All groups share one centre, and each spreads out both ways along 12 directions, with some noise.
Known rows, each followed by its group:
[-13 -12 -15   0  28   0  13  -7  -9   2   6   9  -7 -18 -13   1   4] -> Pozit
[ -6   9 -18   0  12   3  15  11 -25  -4 -13   6  15 -12  -2   0  14] -> Lobov
[  4  -6 -22 -13  -1 -29  -1  11   4  10   6   0  -1   4  -1  -2 -17] -> tof
[ 15  -1  -4   1  18  -5   6  -7   7  -5 -23  17  14 -10 -20  -4  -4] -> Lobov
[ -5   5  -3  11   9 -14  -3 -36 -16  17  16  -6 -18   5  -5 -10   1] -> Pozit
[-15   6 -25  -3   6  -4  -5 -11  -2  15 -11  11   6  -4   5   6   5] -> Peb
[ -1 -13   6   3  12   0  -2 -33  -3   1   6   2  -6  -3  -5  -8   0] -> Pozit
[ 17 -15 -15   7  33 -10   5  11   4   8  -2  -7   5  -3  -9  -7  -4] -> Pozit
[  9  11   1  -5   4 -25  -6  17   5  12   5  -2  17  12  -5   7  -7] -> tof
[  7  13   4  -1 -25  -3   5  -5 -32 -18   5   0   1   7  -7  -8  -6] -> Lobov
[ -7   2   3  -9 -11  17  11  11  -3   1  -9   5  -7 -31  17  -7 -10] -> Lobov
[ 13   2   3   4 -20  13  13   8   0 -13 -18  13   7   1  -3 -13 -22] -> tof
[  0   6  -5  14  10  23   4   0 -21  14 -10   5  14 -14 -13   3  -5] -> tof
[-11   1 -18 -10  10 -12 -11   6   2  31  -3   2   6  -8   7   9  11] -> Lobov
[ -4  16  -6   0   2  -3 -13  -7 -15   4   2   1  -6   1  12  -5  15] -> tof
[ -7   0  19   6  -3   5  -5 -25  -4  -2   9 -23  17  -3   0  20   2] -> Peb
[  2  13 -14  10  15 -27   6 -14  -5  -7  10  -7  -9  12  -6  -7  -7] -> Pozit
[ -9 -32  12 -12 -17   7  15 -11 -11  -6  17  -8   3 -16  -8   6 -20] -> Lobov
[ -4   4  -7  -9  23 -17 -10  11  10  -1  10  -2  -7  -7  -5  12   9] -> tof
[ -5   4   2   6   4  23  -1   6   2  24 -23   6  16 -17   1   9  12] -> Lobov
[ -5  -9  -8   0  -3  -8  -4 -12   2  16   4 -19 -14  -4  11   0   7] -> tof
[ -5 -15   3  13  23   8   7 -11   3  18   1 -16   1 -12   6   0   7] -> tof
[ -7  -4  21  -9 -13   0  15  -2 -11 -15  11   2 -10  -5  15 -15   6] -> Lobov
[  5 -15 -14 -17   0 -13   9  11   3 -27 -10  14  22  10 -17   8   1] -> Pozit
[  1 -19  -8  11  14   8   7 -19  11  -4  -9 -15 -13 -14  -9   3   5] -> Peb
[ -5   0 -16   3   8 -12  -1  -2   2   1   1 -13 -11   0 -21  17  12] -> Peb
[  6  11 -10  10   5  18  10  14 -12  24 -28   8   4 -19   4 -12   7] -> Peb
[-11   7  -6 -17 -24 -10  -2 -18  -2   7 -15  18  10   2  16  -3   4] -> Pozit
[-11  -5  -9   2   5 -16  10 -13  15  -8   5 -13 -13   5   0   6   1] -> Peb
[-14  -6 -13 -19   8 -11   0   4  -1   1   6  11   7  -5  17   0   3] -> Lobov
[ 13  17  17   1  -5 -10  -4   9   0  16  -6  -1  -6   4   4 -11  15] -> tof
[ -6  17 -20   1   0 -15  10  17  -9  -4  -9 -10  -4   0 -21  17  23] -> Peb
[  5  -1   8 -15  19 -13  -1   8  -3  23  -3   0   5 -33   8  -5   4] -> tof
[ 12 -15 -14   7  -1   2   4  -6 -16 -16   1 -18 -10  -1 -18  -2   1] -> Peb
[  9  -6   8   0  13 -28  10  -6   0 -16  16 -11  -3  17  -6  -9   4] -> tof
[  8   4  -3  17 -10  14 -12   2 -11   4   3 -13   5  13 -26  17  -6] -> Pozit
[ -8 -11 -31 -10   3  -7  14   7 -14 -11   6  12   3   2  11 -12 -17] -> Peb
[  4  33 -18   9 -20   1 -15  12  -9   6 -11 -14   0   7   8   8   2] -> Pozit
[  1  -8  -4   0   7 -13 -11  -3  23  20   0 -11 -15  -3 -13  13   3] -> Lobov
[  4  25 -10   3  15 -19   7   5  14  -5 -13  10  -8   3  -8  -4   4] -> Peb
[ -4  20   6  -4 -13  -9  -1   0 -17  20  -4   6   7   5  12  -8  13] -> Peb
[ 19   9   8  14 -10  -9  -1 -18  -1  -8  -5 -15 -11  13  -6 -13  -1] -> Lobov
[  5  -3   8   6 -20   8  11 -12   1 -29  -1 -15 -10   0   9  -9 -12] -> Lobov
[ 12  15  17   6   0   4  -1  13  18 -18  -8   3   0  10  -7   2   2] -> tof
[ 14  11   3  14 -16   0  -4   1  -2   0  -1 -18  -9  12 -12   0  -2] -> Pozit
[ -5   7  -1 -13 -33  -5 -16  -7   1  14  -4  -7 -27  -6   9   2  16] -> tof
[  3 -24   4   1  18  11   2   0  -9  15   3  -4  -5 -19  -9  -2  10] -> Pozit
[ -7   8   8  11 -13  17   7   7  -6   9 -15   2  10  11 -10  10  24] -> Lobov
[-14   6  -7   4  -3  10  -4  -9   9  14  -5  -1  12  -5  14  11 -13] -> Peb
[ 10  19   8  22  10   8  -5  -6   7   8   6 -17  -4   0  27 -16 -26] -> Pozit
[-10 -11   2 -17  -5 -14  -6 -21 -17  -6  20   3  -7  -6 -18  10   4] -> tof
[  7  -7  14  -3   8   6   3  -8  -4   1  -4 -17  -3 -35   1   0   3] -> tof
[ 10   3 -10   2 -16 -13   7   1  -7  -6  -4  -2 -16  13  -1 -18   1] -> Peb
[  8  13  27   2  -7 -10   8  -7   8 -21   6  -7 -11   5  10 -15  -6] -> Pozit
[ -3 -24 -37   1  10  -4  23  15  -8  -3  -5  -2  15   1 -16   7 -13] -> Pozit
[-11  -6  -8 -23  -8 -20  12  -6 -12  15  -8  -1  15 -22  15  -1   4] -> Lobov
[-22  19  13  -4  22  -2  -5 -12   9   3   5  -1  10 -17  29   9  12] -> Peb
[-14   5  -8 -14   0  -1  12   0   1 -32  -8   8  15  -8  10   8   2] -> Pozit
[  7   2   4   2  -2  22  -7  -7 -10  -1 -14   2   2 -18  17 -12   5] -> Peb
[ 10   5 -12   4   6 -15  18  -1  -7  -2  -9 -12 -17 -15  -3 -15   2] -> Lobov

New rows. What belongs after each?
[  4  20  -6   8   0  12 -15   0   3  19 -12  13 -17  -9  -3  -4   0] -> Pozit
[ 16  10  18   0 -20   1   9  18  -7  12 -10  14   8   5  -5 -16 -14] -> Peb
[  0  12 -31   2  11  -3 -10   8  -5  16 -14  15  15   8   6   0   3] -> Lobov
[ 12  12 -12 -16 -27 -31   2  22  -5   0  -4   4   5  16  -4  -5 -11] -> tof
[ -8  -6  -7  -2  -6 -18   6   8  10  26   1  -6  16  21  12   3   2] -> tof
[ -9   8 -25  -2 -29  11  -9  -4   4 -16  -9   5 -13  11  17   2  -6] -> tof
[  1  -7  -7   7  16 -11  -4 -17  -4   1  14 -11  10   8   5  -1 -12] -> tof
[  3  30   3  -2 -28   5  -4  32  -2  -4  -7  -3  -9   4  18  -5   3] -> Peb
[ -9  -7 -10  -8   6   1  -3   8  16  19  -8  -6  -4 -19  19   6   5] -> tof
[  0 -19 -19  -8  -1   6   0  11 -17  -1  -5   0   7  -7 -11   8  12] -> Pozit
[ 18 -23  -3  10  16   0  -2 -21   3 -16  -4 -26   3  -5   3  -5   3] -> Pozit
[ -1  -7  17  -7   5 -22  20   0   5  12   2  -5   4  -5  11 -13   5] -> Pozit
[-15  24   7 -10 -23 -11  -1 -13  -3   1  -6  19   0   7 -11  10  10] -> Pozit
[  0   6  12   1 -11  12  14  -7   9   3 -28  15  15 -10  16 -12  -5] -> Peb
[  6  19 -20  17   8  -5   4  -1   7  10 -15   0 -24  -3 -20  -2  -3] -> Pozit
[ -5  13  -9 -15  -9   0 -21  -6  -3 -20   6  17 -18  -2  -4   5   1] -> tof
[-10 -15  -7  -6   8   7   5 -19  -5  17 -15  11 -17 -28  -8  -3  20] -> Pozit
[-14   6   3   2 -17  11  16   2   3  20 -20   5  18  -8  13   4  -4] -> Peb
[  5 -25   7 -11 -10   6  15   2  10   7 -18   7   2 -16  15 -18  -3] -> Pozit
[  9 -15  -8  10  31   8   1   1  -5 -11   6 -13  -1 -10  -9   1   1] -> Pozit
[-13   8 -10   1 -20   1  -8  -1 -11  21   2  12  -8  18  -7   4  12] -> tof
[ -6  14  18   7 -15   0   9   6  -3  31  -4  -5   8   0   4   1   1] -> Peb
[ -9   6  23 -13 -12   0  -1   2  14   5  -3  20  -7   6  29 -16  16] -> Lobov
[ -5  -4 -28  15  -9  -2  20  -2 -18   9  -9 -22  -2   3  -6   0   5] -> Peb
[  5  -7 -10   1 -20 -10  13   8   8  12 -11  -6 -14  10  12 -18   0] -> tof
[-15  23  -2  -1 -19   9  -4  18  14  18 -15  -2  -2  -6   8  18  10] -> Peb
[  4 -13 -24  -6 -26  -6   7   8 -10  -9 -16 -12  12   9 -12  11   8] -> Pozit
[  5 -24   1  -6  -9   6  18   5   9  -3 -14   6   0  -8   0 -11  -8] -> Pozit
[  8  10  -6  -6 -15  -2   5   3 -27  -7 -13 -17   4 -26   2  -1   5] -> tof
[ 21   6   6  17  -1   4 -17 -19 -10   8   2 -10   6   8 -15  -2 -16] -> Peb
[  9  21   3  12 -15  15  -4  17  -6  17 -13  -4   1  -3   4  -4  -4] -> Peb
[  8  -2  -4  -5 -21  12   0  25 -12   9  -7  -4 -18 -11   6 -10   7] -> Pozit
[ -7 -12  22  -9  23  -7   4 -11  16 -17  16  -1   6 -13  -4  11  -5] -> Peb
[  3  -8 -11   4 -20  -7  11 -26  -7   3  -5   7   7  19  20 -26 -25] -> Peb
[ 13   3   6   7 -28   1   3   0 -21  19 -10  -9   0   8 -13  -8   8] -> Peb
[-12   8  -5   2   2 -15  12  -3  -4   7  -4 -12   2  -1 -11  13  19] -> Peb
[  5  -6  14   2 -16 -16  16   5   1   5  -1 -15   8  13 -19   8   3] -> Pozit
[-12   7   3   3  12  -2   2  -4  16 -10  14  -3  16   0  13  12 -32] -> Peb
[  3   1   3  -2  13  -6 -10   3  11  30   0  10  -6  -7  12 -12  -2] -> tof
[ -5  24   1   8   7   3   2   7  11   4  -6   2  16  -3   8   8 -20] -> Peb
[  4  -7  -2  -6 -19 -17  14  -8   2 -22  -4  -1 -13  12  -1 -13   4] -> Peb
[ -6  -9   6   0   6  -9  18   2 -16  30   2  15  -1   5 -12 -13  15] -> tof
[ 10  22   9  -7  -1 -27 -15  -7  -2  -3   3 -12   7  10  30 -13  11] -> Pozit
[  9  -8 -20   8   3  -8  -1   1   0  15  -9  -7  16  12 -16   8  -8] -> Pozit
[ -4   8 -27   9  -5   8  -6  -4  11  -5  -9  -7  -4   2   5  10 -15] -> Peb
[-11  10 -13  -2 -14  -4  12  15  -8  35  -6  22 -20  -4 -13  -7  -3] -> Pozit
[  7 -11  33 -14  14 -13   3  -9  12 -11   9  12  -3  -7 -11  -6   4] -> Peb
[ 10  -1  -3  10   4   5  23  19  -3  -3 -13   0   1  -1 -14  -7  -1] -> tof
[-15  -6   8  -8  12  -1  -7 -20 -14  20  13  13   0  -8  -1   0  11] -> tof
[ -3   9  -6  16  16   7  19  -1  26   0 -23  -8  -7 -14   4   0  -2] -> Peb
[  1  -5  -3   3  -5  -6   6 -15  -2 -24   5  -6  -3  15  10 -11  -4] -> tof
[  1  -4  17  -9   7  -7   0   6   5 -22  21  -2   4  -3  -6   7 -15] -> Peb
[ 2 13  7  9 20  9 -6  6 13 -7 -1 19 13 13  4 -1 -5] -> tof
